Each cloud of rows lies close to a flat space through zero, with a little noise off it, and is much wider in some directions of that space than in others. After each cloud: how many dimensions does that space have?
In the rows, 128 means zero.

[[ 99  80 110 125 145 166 101 117 182 133 133  78  85 112 122 109 183 176
  134 164]
 [132 103 116  91 111 140 146 126 143 127 103  71 128 136 149 127 115 196
  145 100]
 [132 130 153 119 137  58 115 132 105 125 153 132 163 135 151 146 119 150
  179 119]
 [115 134 153 101 102 141 102 130 166 121 140  77 134 143 166 108 170 111
  130  82]
 [156 173 129  92 133 165 144 149  86 151 181  98 115 148 105 146 100 144
  132  82]
 [118 104 100 144 103  91 164 124 129 143 176 136 123 100 162 138 141 181
  184 157]
 [ 97  54  72 119 105 146 137 152 103 163 146 123 129 122 164 130 102 175
  170 126]
 [134 130 119 106 153 129 105 149 143 106 104 118 101 116 140  87 180 132
  118 108]
 [125 117 153 187 166 122 124  78 160 159 127 151 122  97 151 130 131 151
  103 169]
 [144 110 101 103 153 127 131  86 210  94  84 192 111 169 140 126 179 101
  121 104]
 [100  99 184 191 113 115 139 149  96 145 120  79 126 109 131 121 107  67
  116 115]
 [127 201 127 112 150 127  97 114 135 165 153 146 146 112 142  95 148 136
  141 114]
 [108 125 165 109 188 133  73 120 134 126 129  97 151 129 112 159 124 144
  110 125]
 [135 164 123 100 124 133 121 188 168 118 129 125  95 126 132 124 150 158
  128  94]
 [136 150 171 166 106  96 148 155 110 144 110 115 129 119 112  54 105 136
  140 123]
 [117 116 109 139 130 124  85  97 160 120 147 129  98 124  92 149 115 134
   97 100]
 [189 171 177 150 154 118  99 106 114 156 152 103 150 169 144 145 108 143
  144 174]
 [ 91 131 125 133 134 169  91 131 110 117  67 148 158 128 112 144 138 118
   95 115]
 [143 188  93 106 153 129  91 114 196 145 130 135 127 150  79 194  91 143
  132 133]
 [130  80 123 146  85 159 167 162 146  80 110 146 108 131 115 114 110  76
   64 157]
 [140 170 114 198 144 102 140 146 103 174 216  55 174 107 183  81 163 165
  166  89]
 [137 121  75  88 129 148 136  92 132 158 198 155  72  78 149 160 115 158
  123 178]
 [138 145 121  96 181 129  97 156 185 117 119 145 125 165  85 117 143 170
  151 148]]
  18

[[134  93  92 134 134  81  82 164 112  75 137 117 165 132 138 147 173 121
  153 175]
 [ 97 154 136 108 124 115 163 139 150 168 110 178 101 140 135 120 123 119
   87 131]
 [164 137 112 135 103 127 138 151 147 105 120 138 174 134 120 161 128  93
  101 165]
 [119 130 151 137 120 144 148 112 127 148 121 106 112 133 109 124 101 133
   98  92]
 [108 127 138 136 129 113 147 120 131 143 124 114 146 122 144 111 116 130
  164  72]
 [112 121 142 151  97 121 164 104 133 153 104 113 150 118 123 123 114 126
  100  88]
 [115 136 142 163  94 120 146  91 142 138 129 127 123 108  98 161 109 129
  159  68]
 [137 139 129 124 136 145 115 157 151 130 130 127 112 143 125 133 132 119
   85 146]
 [146 111  91 139  91 115  85 157 133 105 131 117 156 126 129 155 107 134
  132 183]
 [ 99 143 110 140 126 114 105 146 132 159 160 120 109 159  92 148 125 122
  123 123]
 [110 134 122 129 134 136 105 148 152 132 162 139  96 136 112 144 136 139
  165 133]
 [108 182 147 111 141  85 162 113 127 174 105 194 102 175 109 105  53 114
  141  93]
 [ 92 158 142 151 121  73 108  93 157 170 115 187  80 133 116 120  85 149
  205  73]
 [153 120 133 132 127 148 133 137 124  99 136  97 151 133 121 141 104 124
  142 119]
 [167 117 147 127 171 154  96 117 110  90 125  97 121 117 150 102 139 141
  148 114]
 [137 146 103 110 159  76  94 132 112 123 121 185 134 138 151 112 152 116
  167 166]
 [105 142 154 144 156  98  90  80 128 152 126 162  60 121 119 108 131 157
  185  77]
 [156 153 108 139 132 132  59 121 132 115 154 148  86 126  99 174 148 127
  139 168]
 [148 135 126 130 114 111 101 115 129 114 104 154 111 108 143 137 112 137
  128 144]
 [129 120 102 162  68 101  89 134 171 100 130 160 120 102 105 196 133 133
  157 162]
 [119 138 104 148  78 109  87 142 162 131 131 142 102 104 130 177 117 139
  123 144]
 [133 109 102 113 156 110  52 175 115  83 151 116 101 134 147 141 161 142
  138 182]
 [166 116 140 120 168 178 106  95 105 124 122 116 123 116 148  75 162 146
  113 156]]
  12

[[139 124 146 103 123 115 175 131  97 122  91 171 178 117  97 113  83 102
   95 138]
 [151 100 127 138 119 106 146 153 134 153  86 124 149 129 115 129 153 169
  145 120]
 [154 111  85 126 147 102 108 136 107 105 152 143 130  80 146 114 130  71
  170 126]
 [142 149 190 131 132 165 131 136 104 128 157 118  63 126 115 140 112 157
  125 101]
 [155 127  84 154 101 115 193 119 133 134 122 209 112 134 136 111 147 152
  157 110]
 [104 138 101 138 151 116 108 107  92 128 117 130 174 106 128 147  77  94
  149 142]
 [144 149 161 116 129 143 128 116  96 109 104 109 168  95 146 145 124 102
  116 117]
 [109 125 127 136 103 125 102 120  83 146 110 131 120 126 107 123 131 145
  115 153]
 [127 104 125 129 111 121  60  74  34 149  63  73 214  78  88 163 144 121
  107 127]
 [157 176 166 117  91 164 198 122 142  83 110 146 158  80 135 124 129 103
  107 102]
 [131 144 139 138 127 140 129 138 142 123 124 118 128 132 142 141 122 150
  143 110]
 [151 154 165 111 146 144 199 144 138 105 190 161  70  93 140  93 118  67
  123 136]
 [126 126 100 116 126 102 107 121  63 116 106 149 166  83 121 122  88  62
  117 167]
 [104 158 155 106 155 146 149 118 138 100 173 155 116 144 180  88 124  71
  112 160]
 [134 115 104 137 148 115 127 125  96 146 153 154 127 115 123 107 113 108
  152 142]
 [ 49 162 144 132 169 165  90  85 129 122 228 120  77 148 156  97 124  84
  132 164]
 [139 127 152 106 119 103 234 128 112 114  85 189 132  91  92 124 106  86
  103 138]
 [111 114 111 118 135  98 101 149 112 144 128 125 114 136 104 132  81 112
  107 159]
 [100 109 144 100 107 119 169 134 148 112 129 187  90 162  87  82 135 125
   88 154]
 [108 147 124 150 174 174 129 161 202 128 242 133  26 166 126  99 106 147
  174 138]
 [103 128  82 161 102 116 135 130 174 129 175 144  91 120 122 109 155 141
  172  98]
 [188 120 194 108 128 157 187 141 110  86 122 154  99  79  98 117 150 122
  136  89]
 [114 131 102 130  98 103 146 119 132 127 114 156 127 132 130 127 129 124
  114 125]]
  14

[[145 114 130 123 131 155 121 143 120 111 112 103 134 150 145 114 122 127
  121 109]
 [170 123 152 142 130 137 127 132  94 106 143 156 132 109 123 158 150 125
  116 136]
 [191 113 118 100 143 140 150 126  88  65 134 128 158 148 135 108 117 152
  119  98]
 [145 144 121 134 147  93 143  97 118 149 172 195 125 113 103 163 129 148
  115 140]
 [112 124 117  88  95 139 156 118 173 134 112  94 105 121 140  85  89 103
  187 146]
 [138 149 142 143 110 121 133 122 130 170 149 180 104 117 103 136 138 121
  114 152]
 [216 119 112 100 142 167 150 131  82  71 124 106 170 195 145  95 137 159
   73  70]
 [173 125 147 131 110 161 121 170  74  74  97 109 145 162 131  95 152 132
   88  96]
 [154 128 167 164 111 161 101 160 105 144 124 155 115 122 115 128 157 106
   99 139]
 [113 127  85  99 154  99 147  97 149 120 141 118 150 137 130 116 102 155
  142 109]
 [160 122 123 124 153 129 135 120 102 105 140 137 145 144 136 146 129 150
  107 108]
 [167 110 144 130 137 157 122 150  89  84 115 112 142 146 146 134 135 134
  110 107]
 [109 146  95 140 171  78 125  98 133 168 167 185 141 141 101 144 124 169
   93 114]
 [183 113 128 110 129 168 140 135  97  63 108  68 160 163 162 126 150 135
  106  92]
 [109 136 129 113 106 120 151 109 164 166 134 137  89 115 130 131 100 112
  165 159]
 [112 121 110 143 156 132  95 144 130 148 126 137 146 154 119  93 121 142
  100  98]
 [108 131 142 151 107 156  97 163 136 154  98 108 119 144 125  96 144 106
  108 124]
 [ 57 144 127 158 122  98 100 126 182 229 146 189  87  95  88 113 109 106
  147 168]
 [ 94 156 132 151 121  97 121 122 141 194 144 184  96 125  99 143 128 130
  113 151]
 [115 135 115  94 100 131 159 111 163 133 113  89 112 135 141 105 106 115
  163 138]
 [ 83 116 144 121  91 154 117 155 164 139  84  73  96 120 150  97 104  88
  179 148]
 [ 64 128 126 118  94 115 126 130 183 155 111 114 100  78 114  89  99  89
  201 169]
 [148 117 138 138 144 146 119 136 107 106 126 113 141 137 146 152 145 131
  110 114]]
  8

[[ 71 125 133 132 120 146 154 110 141 128 165 118 143 128 167 151 142  69
  200 126]
 [ 61 191 157 161 156 108 127 107  69 173 174  68 133 105 116 205 173 115
  121  89]
 [150 107  85  80 122 123 130 163 165 127  52 120 158 154  93  93  71 224
  108 115]
 [157 101 137 154 165  58 141 138 133  99 117 125 177 129 131 157 120 143
   82 130]
 [161  92 128 118  72 113  81  87 173 182  99  77 115 188 102 145 115 162
   61 118]
 [108 174 155  91 163 132 141 129 134 188 158 108  90 118  85 107 154 138
  110  72]
 [108 104  91 166 179 123 152 126 125  60 106 165 152 102 134 123 118 165
  116 181]
 [140 151 107 113 114 148 130 163 110 128 137 140 126 119 154 139  83 104
  144 123]
 [147  73 140 114  72 101 114  87 107 141 106 125  74 173 104 137 152 171
  134 157]
 [153 142 139 120 149 142 151 170 118 115 144 161 130 116 147 115 108  91
  190 128]
 [127 104  99 143 105  98 119 129 106  92  93 110 138 145 124 168 103 165
   95 158]
 [122 124 125  93 102 127 150  93 166 158 138 134  79 147 101 106 110 129
   93 122]
 [ 65 148 118 148 125  95 145 102  87 122 132 113 117 108 136 162 179 152
   78 105]
 [ 62 143 143 119 130 132 150  77 123 159 155 129 125 100 122 112 179 132
  142 112]
 [148 106  89 104 121 127 121 135 187 130 100 132 132 136 134  91 105 157
   47 108]
 [129 116 148 147 163 147 104 116 116 160 149 113  87 139 115 142 166 140
  155 134]
 [ 87 220 129 102 164 173 177 139 203 199 128 124 140 117 108  76 117 132
  115  19]
 [109 127 102 163 120 113 147 114 100 108 113 130 134 139 133 187  95 148
  132 159]
 [ 86 112 125 136  53 140 157  79 137 130 153 158 101 132 207 127 176  65
  159 114]
 [ 58 145 120 166 111 121 152  83  58 146 179 132 131  96 181 205 149  96
  166 143]
 [ 85 159 108  83 160 137 161 172 123 141 144 116 116 112 130 124 128 137
  148  83]
 [ 95 132 160 118  86  93 135  93  82 128 136 106 101 138 101 154 167 126
  137 134]
 [137 128  77 114 102 117 156 135 120 135 143 146  86 140 148 176  42 120
   85 147]]
  13

[[141 121 112 120 100 131 125 125 139 122 113 129 105 133 118 111  93 126
  126 106]
 [134 150 127 104 152 178 177 104  98 126  34  92 163 112 122 126 122 134
  109 151]
 [153 127 139 119 134 115 123 137 124 104 113  69 130 117 123 141 139 115
  157 121]
 [131 160 107 113  82 133  87 153 147 133 168 138 106  95  81 160 106 133
  156 136]
 [145 158 142 137  97 147  73 132 119 154 145 144  90  64  99 131 145 104
  152 103]
 [140  62  97 106 113 106  84 109 151 140 155 179  93 192 142 113 104 120
  155  55]
 [ 98  95 108 113 153 120 181  99 164  72 141 116 151 192 149 128  81 158
  120 155]
 [117 111 108 101 171 189 115 122  85 140 139 147 119 116 127 119 200 115
  115 131]
 [121 134 106 127 134 135 164 128 185  86 120 152 126 146 146 132 105 122
  130 109]
 [131 119 153  65 119 117 117  96 135 108 129  97  93 128 140 116  83 180
  117 169]
 [139 104 101 129 127 123 113 118 149 132 185 145 113 135 127 136 144 140
  114 132]
 [141  70 107 111 115 145 154  83  78  80  61  59 126 107 145 117 180  88
   78 116]
 [135 119 117 157 133 132 105 134 105 117 137 134 143  91 126 128 154 126
  117 112]
 [ 88  96 139 146 142 137 119 127  81 137 163  98 120  57 100 142 154 143
  117 141]
 [ 83 120 105 103  90 130 173  94 138 104 171 105 156 145  93 143  77 174
  116 179]
 [144 106 153  89 123 129 131  65 113 129 159 101 108 124 139  80 112 195
   85 164]
 [100  36  53 177 145 146 192  70 147  77 139 134 151 193 120 101  75 119
  105  88]
 [138  73 104  91 123 152 127  51 107 125  95 147 126 130 157 107 144 142
   76 110]
 [103  87 100  91 142 124 168 132 153 111 121 130 116 163 146 130 105 154
  104 132]
 [147 111 105 109 129 166 147 118 101  83 123  79 122  84 117 104 171 123
  108 115]
 [ 90 157 168 129 126 123 145 125 127 153 132 119 144 117 112 150 115 132
  159 148]
 [134 114 108  84 162 173 110 125 111 151 113 162 103 159 132 101 137 128
  130 116]
 [156 103 122 163 143 130 120  90 122 114 140 112 127 129 133 108 136 120
  110 125]]
  15

[[ 99 147 141 127 128 140 125 135 118 122 126 133 104 124 171 144 149 146
  131 115]
 [139 152  72 109  99 161 152  87 156 129 137 161 124 117 136 154  45  76
  140 139]
 [144 110 107 129 130 125 119 127 128 140 114 123 112 148 140 117 112 125
  117 116]
 [142 151 110 119 112 136 121 114  97 119 141 134 127 107 138 148 119 106
  114 108]
 [122 125 140 141 130 121 108 127 139 150 110 130 130 136  95 113 168 142
  134 133]
 [130 101 139 145 126 115 112 140 111 132 129 124 128 121 123 109 118 163
  120 121]
 [143 139 105 111 120 161 147 115 142 145 151 116 128 121 155 152  95 104
  111 121]
 [116 156 108 115 121 140 126 103 136 153 155 118 141 131  78 144 128 102
  129 106]
 [152 108 147 148 117 142 139 160  94 117 132 103 127 115 202 125 128 147
   89 102]
 [199  41 111 140  75 143 136  76 111 148 148 114  75 100 164 153 103 121
  139 146]
 [113 133 121 122 166 124 119 124 151 150 163 104  89 164 133 131 193 151
  140 117]
 [120  90 143 120 122 129 144 147  94 115 154 108 115 102 186 149  56 163
  115 115]
 [115 168 156 133 132 137 139 159 101  77 124 138 152 115 174 110 133 146
   89 117]
 [156  96 117 165 103 131 117 124  82 133 161 123  97 102 163 146 138 139
  146  92]
 [107 143 154 124 110 140 143 139 121  93  99 156 141  98 166 135  89 136
  120 150]
 [191  86  95 141 108 138 100  63 103 147 207 119  53  93 153 155 168 154
  133 123]
 [116 166 118 127 132 122 110 144 133 153  79 124 169 163  70 107 149  87
  113  98]
 [116 111 148 111 146 113 120 142 143 134  96 126 123 135 132 124 121 149
  120 158]
 [157 150 119 129 119 140 130 127  85  85 128 131  97 132 211 128 153 120
   90 104]
 [128 175 127 133 157 118 135 170 112  91 140 125 171 130 133 116 146 112
  114 104]
 [ 82 156 101 122 147 133 131 109 155 137 147 142 108 164 105 123 113 134
  154 109]
 [126 141 130 158 105 127 110 143  66 119 144 123 152 110 121 115 123 137
  107  66]
 [ 96 123 127 101 140 120 143 112 172 152 127 121 141 149  66 131 101 115
  153 153]]
  12

[[139 126 125 127 127 111 135 139 106 126 113 104 135 153 134 145 127 133
  160 116]
 [152 120 118 131 133 126 136 130 127  87 182 143 139 134 142  84 108 133
   81  85]
 [132 134 125 130 133 130 122 123 138 146 116 126 124 119 117 139 138 121
  132 139]
 [123 133 129 125 129 142 126 125 136 135 126 132 121 121 123 130 132 126
  122 138]
 [ 93 144 132 131 127 159 103 110 159 178  84 136 108  97 101 162 154 118
  141 200]
 [137 106 130 124 126 122 140 133 108  90 156 139 137 137 149  97 112 135
  110 105]
 [118 167 115 135 140 148 114 110 173 190  96 119 108 109  90 176 164 112
  141 173]
 [146 111 119 135 128 116 149 134 117  78 189 145 140 137 146  78  96 132
   84  68]
 [106 111 142 138 116 151 125 128 127 110 145 160 127 108 137  88 120 125
   90 146]
 [161 131 110 133 141 113 138 125 135  87 196 139 134 130 134  92 102 134
   72  61]
 [137 118 118 135 129 130 127 124 133  86 195 155 133 118 146  68 102 130
   62  85]
 [136 141 118 130 134 121 132 127 138 136 127 116 126 135 116 145 134 132
  137 115]
 [119 120 131 132 125 140 123 130 130 114 154 150 130 116 138 101 121 125
   92 130]
 [144 125 133 122 124 107 142 136 104 112 123 107 141 153 144 128 119 141
  154 102]
 [114 125 134 129 126 146 125 126 134 138 121 136 125 123 129 124 137 124
  121 146]
 [121 108 145 127 116 130 129 133 113 106 136 137 137 128 144 103 110 129
  124 130]
 [123 118 129 132 131 146 126 119 139 108 172 164 125 108 128  90 119 125
   66 122]
 [132  92 144 119 114 120 141 144  90  81 150 133 146 139 160  86 101 143
  122  99]
 [130 144 121 127 134 129 121 123 147 145 117 125 121 124 112 144 138 123
  136 143]
 [141 109 143 116 122  97 144 153  80 107 104  96 145 167 150 140 118 147
  191 109]
 [116 142 129 126 132 133 122 123 136 164  88 115 117 126 113 164 150 124
  159 159]
 [ 94 122 145 128 118 157 120 123 126 151  89 138 121 111 119 139 135 122
  149 184]
 [121 131 126 133 132 133 122 122 140 133 136 136 123 116 125 126 128 121
  113 130]]
  3
